The rows come from 4 hidden closed curves, with some noise, and rows from the same curve form a group. Each curve winds through 8 dimensions. The rows are also pushed far along 5 directions, which tell nothing about the answers.
In the rows, 128 means zero.
Known rows, each followed by its group:
104	97	120	117	111	125	132	98	124	138	125	121	118	138	141	133	106	147	125	106	131	118	103	161	125 : C
152	79	135	108	125	114	105	128	102	112	151	135	169	144	81	146	167	132	128	158	124	128	132	87	84 : X
134	161	135	140	100	139	120	168	129	103	142	135	115	131	123	131	144	110	122	113	110	130	123	122	119 : H
148	127	125	119	131	123	122	110	160	121	128	127	120	115	131	124	116	124	131	117	135	137	126	134	119 : U
148	187	110	128	126	140	153	126	139	144	99	139	121	86	171	114	114	112	122	118	137	163	136	128	157 : C
148	140	128	135	110	145	137	99	157	144	142	118	124	139	134	130	138	134	127	145	140	154	127	129	152 : H
140	175	104	119	107	148	138	156	153	139	112	142	102	125	150	130	91	126	131	119	135	135	122	149	141 : C
114	138	155	160	154	130	110	126	146	107	122	91	117	136	133	112	122	111	123	131	118	113	141	125	143 : U
112	77	155	123	140	103	91	98	121	93	136	84	138	141	94	146	127	133	111	135	138	95	124	112	104 : C
144	129	138	130	145	120	141	120	125	130	125	129	153	114	123	128	159	121	114	137	142	155	137	103	113 : X
145	186	128	142	122	157	162	156	142	146	120	145	121	128	149	118	151	121	108	127	141	173	128	125	144 : H
117	127	125	132	138	136	157	144	137	145	136	147	118	139	126	128	139	141	124	123	135	129	120	150	123 : C
194	136	89	68	37	124	111	106	130	174	110	127	177	128	161	140	95	144	128	147	152	183	139	127	147 : C
124	134	128	122	119	114	139	123	106	145	128	125	145	117	117	148	127	125	141	131	157	132	123	117	117 : U
174	182	141	143	96	121	98	130	178	152	121	107	146	129	178	84	115	98	159	117	117	184	173	135	179 : U
131	158	118	136	156	126	146	96	134	143	89	127	132	96	172	111	109	105	141	118	133	157	134	125	132 : X
122	103	157	155	169	120	115	81	148	107	136	102	126	143	121	120	153	111	138	129	120	133	127	116	102 : X
164	139	128	117	100	146	107	138	142	129	138	133	135	152	118	134	130	131	135	141	136	156	122	108	128 : U
134	141	102	100	123	115	157	116	122	141	108	129	136	90	125	160	109	133	112	140	168	125	126	121	114 : X
127	171	92	101	115	142	144	154	75	142	108	173	117	112	141	146	120	120	139	127	128	138	108	125	117 : X
148	100	121	94	122	133	95	110	130	136	119	125	138	156	121	136	100	148	134	142	147	140	118	119	129 : C
119	114	127	119	119	137	129	133	133	140	125	134	124	166	138	128	122	145	120	117	132	138	113	150	120 : C
145	147	97	70	78	139	113	157	71	131	130	173	121	131	120	155	136	146	111	128	134	145	105	118	130 : H
110	78	160	138	142	114	99	107	115	119	124	95	155	159	121	120	131	134	123	128	127	124	128	117	115 : X
120	88	118	92	146	104	109	114	100	123	111	137	137	110	126	125	112	145	115	124	128	111	134	129	133 : C
129	132	114	103	133	143	133	120	123	123	123	137	108	134	109	159	119	145	110	141	161	128	102	115	120 : C
120	110	134	125	118	118	123	146	105	130	133	140	143	139	132	115	151	135	117	118	108	130	134	137	125 : C
137	150	137	126	136	129	150	140	150	86	151	124	106	108	74	174	171	132	77	147	166	119	119	92	105 : H
136	184	117	143	132	138	203	89	149	132	113	97	126	63	114	183	124	108	103	147	202	136	103	93	97 : H
95	181	140	178	154	133	169	173	147	109	127	145	93	99	143	111	147	104	126	89	109	119	133	135	130 : U
167	125	148	142	102	104	101	85	179	149	118	64	179	136	157	107	107	112	145	143	138	161	170	124	145 : U
111	144	147	167	161	135	174	119	144	115	135	111	123	117	114	143	175	123	92	147	145	129	129	104	122 : U
141	126	113	113	81	127	137	124	127	139	126	130	144	132	146	137	131	136	112	123	125	147	123	135	119 : H
139	141	161	192	170	142	142	77	198	117	141	73	126	128	111	130	135	103	154	160	149	131	136	92	132 : X
169	132	139	130	105	122	93	141	148	125	127	109	160	132	135	106	116	110	143	135	113	144	159	115	135 : C
139	102	141	133	140	139	115	107	134	124	137	125	139	147	115	124	144	139	129	143	130	144	126	102	135 : C
129	146	145	151	105	141	118	121	121	106	151	104	128	139	107	148	162	123	116	158	124	127	127	86	146 : H
126	104	110	112	142	124	138	123	134	123	135	148	113	114	115	134	118	140	132	123	126	106	119	145	111 : X
130	119	135	135	146	136	132	122	125	132	112	121	143	114	131	115	116	134	121	131	139	133	129	111	142 : X
156	174	88	89	89	151	154	151	115	152	111	166	121	122	142	153	114	131	119	121	156	165	98	137	105 : C
140	159	93	87	114	131	142	171	88	141	125	182	117	98	120	141	124	127	130	118	135	127	117	142	117 : U
126	199	118	136	121	132	168	158	144	150	117	135	110	111	151	135	130	115	116	119	149	144	135	149	139 : X
115	129	120	121	137	106	137	132	140	117	123	124	113	99	126	135	107	123	124	109	134	99	130	149	114 : U
121	163	142	159	114	127	136	135	158	134	133	110	117	131	142	120	120	109	148	106	129	134	131	142	134 : U
160	141	106	97	105	135	137	134	129	158	130	137	141	123	114	150	116	143	130	157	164	141	130	120	140 : H
120	154	89	96	119	118	170	151	116	141	114	168	110	97	145	146	125	135	106	109	137	126	121	160	109 : X
119	102	103	98	108	124	112	100	99	145	125	145	118	126	142	127	96	143	152	114	117	117	109	156	138 : H
174	149	98	107	115	135	142	99	148	148	113	127	145	92	129	147	95	121	150	156	160	146	131	105	128 : X
130	175	116	145	128	142	151	136	143	141	132	138	110	137	137	141	137	112	152	143	129	138	130	129	128 : X
153	145	123	121	101	127	138	123	151	135	112	117	148	118	142	136	115	125	118	125	151	157	129	114	120 : H
128	154	141	142	139	141	113	166	125	129	121	137	124	140	145	95	139	124	121	129	106	140	151	128	168 : H
110	61	130	129	149	131	122	98	117	152	112	142	146	150	158	87	103	146	155	98	105	136	113	157	123 : X
148	164	105	115	94	151	145	143	119	153	117	140	135	122	131	148	99	124	147	133	155	144	108	122	118 : U
133	157	130	129	130	142	131	126	126	135	121	122	126	134	136	132	139	131	110	148	144	148	132	113	155 : U
134	109	125	119	126	121	127	133	122	152	119	128	157	139	142	113	126	139	126	140	122	135	148	137	140 : U
114	168	175	206	159	157	134	176	183	112	154	109	101	163	126	93	167	117	124	141	101	126	158	122	180 : H
172	82	128	86	102	110	58	112	115	145	123	107	181	151	118	119	95	143	151	165	132	135	159	110	155 : H
100	96	146	151	153	115	110	124	143	116	131	116	112	132	138	95	110	123	144	95	97	98	132	164	134 : C
118	137	161	159	141	125	122	133	153	99	141	117	118	140	120	121	166	121	112	117	121	140	135	106	132 : U
176	158	133	137	97	148	149	127	155	114	148	121	145	123	103	159	174	120	103	162	152	167	124	74	107 : C
113	113	131	121	128	125	144	104	109	117	124	129	129	125	123	148	148	136	98	118	142	137	103	118	100 : H
145	116	131	117	118	122	96	122	133	116	130	122	134	128	120	124	111	125	143	123	127	129	129	116	129 : H
113	49	119	95	146	106	112	148	94	128	144	159	142	139	87	130	124	158	141	127	115	81	125	145	97 : X
159	149	80	75	95	128	142	149	116	142	118	160	128	91	115	162	89	133	136	131	159	123	112	134	104 : U

New rows. What belongs after each?
141	98	125	121	104	129	116	115	126	168	123	117	167	157	143	114	102	142	156	139	131	143	135	137	141 : H
136	124	137	151	157	134	155	67	163	126	114	91	134	109	135	133	120	113	119	137	153	140	116	119	104 : U
127	155	144	149	142	140	134	139	150	110	131	123	104	122	132	116	140	117	111	117	125	133	127	131	138 : X
162	100	134	97	97	93	78	124	142	121	135	110	160	133	112	131	114	131	141	131	134	131	151	116	122 : U
129	90	126	123	147	122	114	124	108	147	115	136	156	132	131	107	101	129	169	128	118	122	134	127	123 : X
131	90	86	72	101	106	127	112	96	136	130	149	132	96	111	157	94	146	138	126	138	93	114	146	104 : H
135	81	145	126	149	108	103	109	166	116	128	111	139	137	121	110	117	139	128	117	129	125	143	134	124 : H
129	173	139	143	117	133	154	178	125	117	163	135	120	145	84	168	194	120	105	160	146	126	131	105	107 : X
160	165	125	110	83	148	99	221	112	109	146	161	125	165	113	131	159	127	109	137	104	143	137	115	124 : C
135	103	137	120	129	113	97	131	140	147	131	133	142	154	141	96	122	141	148	122	113	139	157	147	160 : U
111	164	147	159	134	112	144	129	155	117	133	98	113	112	133	131	145	111	110	123	136	120	147	134	142 : U
142	162	103	99	102	111	134	170	106	149	123	156	134	99	134	129	115	121	141	119	132	126	144	145	135 : U
117	131	131	127	125	139	93	142	120	133	123	131	107	152	145	103	99	131	148	113	107	121	126	151	163 : C
128	105	164	137	145	108	93	131	140	102	147	109	134	166	113	117	178	130	102	137	111	135	153	119	126 : X
110	113	131	132	154	115	92	154	115	136	96	144	135	143	178	67	99	121	159	97	72	125	160	158	152 : X
119	134	120	123	132	117	147	94	113	162	107	122	144	106	147	131	99	121	156	112	160	143	117	135	123 : U
132	120	135	115	132	109	121	122	132	133	133	126	133	149	127	131	152	133	114	129	135	143	137	140	116 : X
123	136	146	161	159	135	126	113	148	101	116	115	119	116	146	104	135	106	123	116	106	135	132	114	127 : X
149	123	126	117	88	126	81	149	116	130	130	136	148	152	153	97	133	134	132	134	81	144	160	124	172 : H
104	102	112	113	145	104	131	132	127	127	112	134	118	109	141	118	91	132	128	99	118	91	129	173	112 : U
112	141	133	148	134	128	157	110	113	126	138	117	124	92	116	140	141	119	127	129	142	116	120	116	133 : C
80	150	128	150	177	129	184	169	122	129	134	164	89	112	120	128	158	133	111	110	129	101	124	154	127 : X
104	133	125	134	133	138	156	109	124	128	139	121	101	129	117	151	143	139	103	134	144	113	106	145	130 : H
151	162	114	114	125	149	132	135	105	127	122	142	129	109	114	147	134	125	122	157	147	143	123	86	139 : X
185	184	100	114	96	155	156	142	135	161	111	146	151	86	139	133	105	116	140	145	161	169	128	105	142 : X
53	97	146	149	198	104	148	133	130	118	121	130	89	127	135	106	126	139	113	82	117	80	125	184	124 : X
127	124	119	119	105	122	124	108	116	108	147	121	116	116	111	152	143	131	112	142	123	110	121	120	129 : H
162	141	140	138	108	131	106	153	162	110	145	112	139	137	102	133	128	116	138	147	129	129	144	102	124 : U
142	131	124	109	100	135	109	137	105	147	134	121	143	146	111	145	112	133	145	148	149	129	121	120	134 : C
107	55	165	150	205	107	106	64	153	96	143	101	123	147	99	118	158	135	127	140	121	108	135	114	114 : X
120	98	136	138	148	136	113	106	141	113	144	125	112	156	116	126	138	134	140	135	110	117	119	129	122 : X
137	131	114	99	117	127	150	117	123	157	121	127	143	128	117	159	126	149	109	153	175	140	122	124	125 : C
128	167	127	156	148	159	125	148	131	143	103	145	115	126	171	83	106	112	157	117	99	149	138	129	174 : X
90	81	150	154	180	118	130	134	134	113	144	123	114	141	103	114	134	134	136	119	109	80	129	153	113 : U
126	152	129	127	95	145	126	138	134	123	134	128	108	154	136	139	141	136	104	121	131	147	113	132	138 : H
168	129	107	95	57	131	100	126	117	161	123	120	169	140	139	138	92	142	147	154	140	151	137	113	155 : C
119	100	136	124	133	129	138	113	139	142	129	117	135	151	117	142	122	149	117	131	161	131	114	134	114 : H
143	164	117	128	99	142	143	123	110	124	137	138	125	107	130	144	155	117	116	139	125	148	120	106	133 : H
112	119	142	154	123	128	101	104	143	139	108	100	128	140	181	81	82	115	159	91	97	131	132	163	155 : C
141	151	102	106	75	142	128	164	121	150	141	157	114	137	137	129	115	138	137	121	119	131	122	159	149 : C
113	136	149	155	158	125	115	100	145	123	122	98	117	146	138	120	121	107	151	126	126	127	130	131	126 : X
85	144	131	164	191	136	202	72	160	112	99	107	92	84	136	153	120	116	102	104	173	121	87	127	87 : C
122	91	136	104	138	111	114	86	110	104	121	107	138	124	111	150	138	140	92	135	150	126	117	104	108 : C
165	143	132	120	83	138	88	138	123	165	105	119	172	165	180	89	112	125	144	132	111	188	155	127	170 : C
60	122	144	146	198	117	155	131	99	114	111	137	93	113	133	119	139	128	103	93	129	99	113	151	121 : X
122	139	126	132	100	128	142	134	138	122	138	123	120	127	133	139	146	138	96	129	126	129	131	133	142 : C
122	120	87	73	119	117	125	130	116	151	91	164	112	117	174	114	77	149	120	89	124	132	120	186	133 : C
127	137	117	140	131	125	176	94	157	158	118	113	130	95	145	132	100	118	146	113	159	130	115	155	110 : C
104	180	117	140	140	146	187	142	121	125	119	159	93	101	141	144	158	126	94	108	142	144	104	127	124 : U
125	126	129	143	158	139	164	70	144	131	109	105	124	108	136	139	119	117	118	129	158	139	101	125	101 : U
157	171	105	101	109	145	156	158	107	151	122	154	137	107	114	155	130	128	121	146	168	151	117	110	120 : H
132	151	115	111	131	134	149	168	134	138	122	155	115	132	130	132	133	136	108	124	139	133	129	148	119 : C
141	95	157	141	169	129	108	68	148	105	121	88	145	133	109	131	133	124	119	150	151	141	123	82	117 : U
140	114	94	85	81	123	88	168	103	144	113	161	138	133	156	104	79	147	147	111	92	119	143	155	158 : C
185	147	142	116	77	137	108	152	149	137	144	101	171	167	103	149	156	138	100	183	160	168	153	86	142 : H
136	120	118	103	107	110	138	163	119	130	152	147	141	125	94	154	156	146	111	144	139	114	141	125	116 : U
154	149	93	91	114	127	171	125	117	173	114	155	149	96	129	153	118	137	130	142	176	152	124	129	118 : X
100	186	123	141	123	154	162	205	89	107	157	161	83	128	102	150	194	133	74	147	112	102	124	128	148 : H
132	161	134	143	92	149	119	170	140	125	140	138	110	156	139	118	129	119	136	105	111	143	118	141	132 : H
53	115	127	134	165	125	159	198	78	109	137	172	88	139	114	129	168	155	83	110	94	72	124	161	128 : U
139	183	141	154	112	157	141	136	134	138	129	103	128	142	136	135	147	117	111	156	146	156	130	106	160 : H
131	110	109	87	99	131	101	180	100	106	146	169	110	146	99	145	131	149	115	123	109	103	113	135	109 : C
193	108	130	92	80	138	68	127	138	130	140	110	166	174	95	146	115	138	143	172	149	155	132	87	123 : C
125	119	115	128	123	131	148	136	129	166	119	137	142	132	151	111	108	140	141	128	124	128	138	159	144 : H
190	127	114	92	73	115	80	122	144	138	133	115	165	155	129	138	116	120	153	158	126	156	151	116	116 : X
169	162	91	71	77	145	112	164	106	140	131	166	121	129	114	157	112	140	130	139	150	147	113	121	132 : U
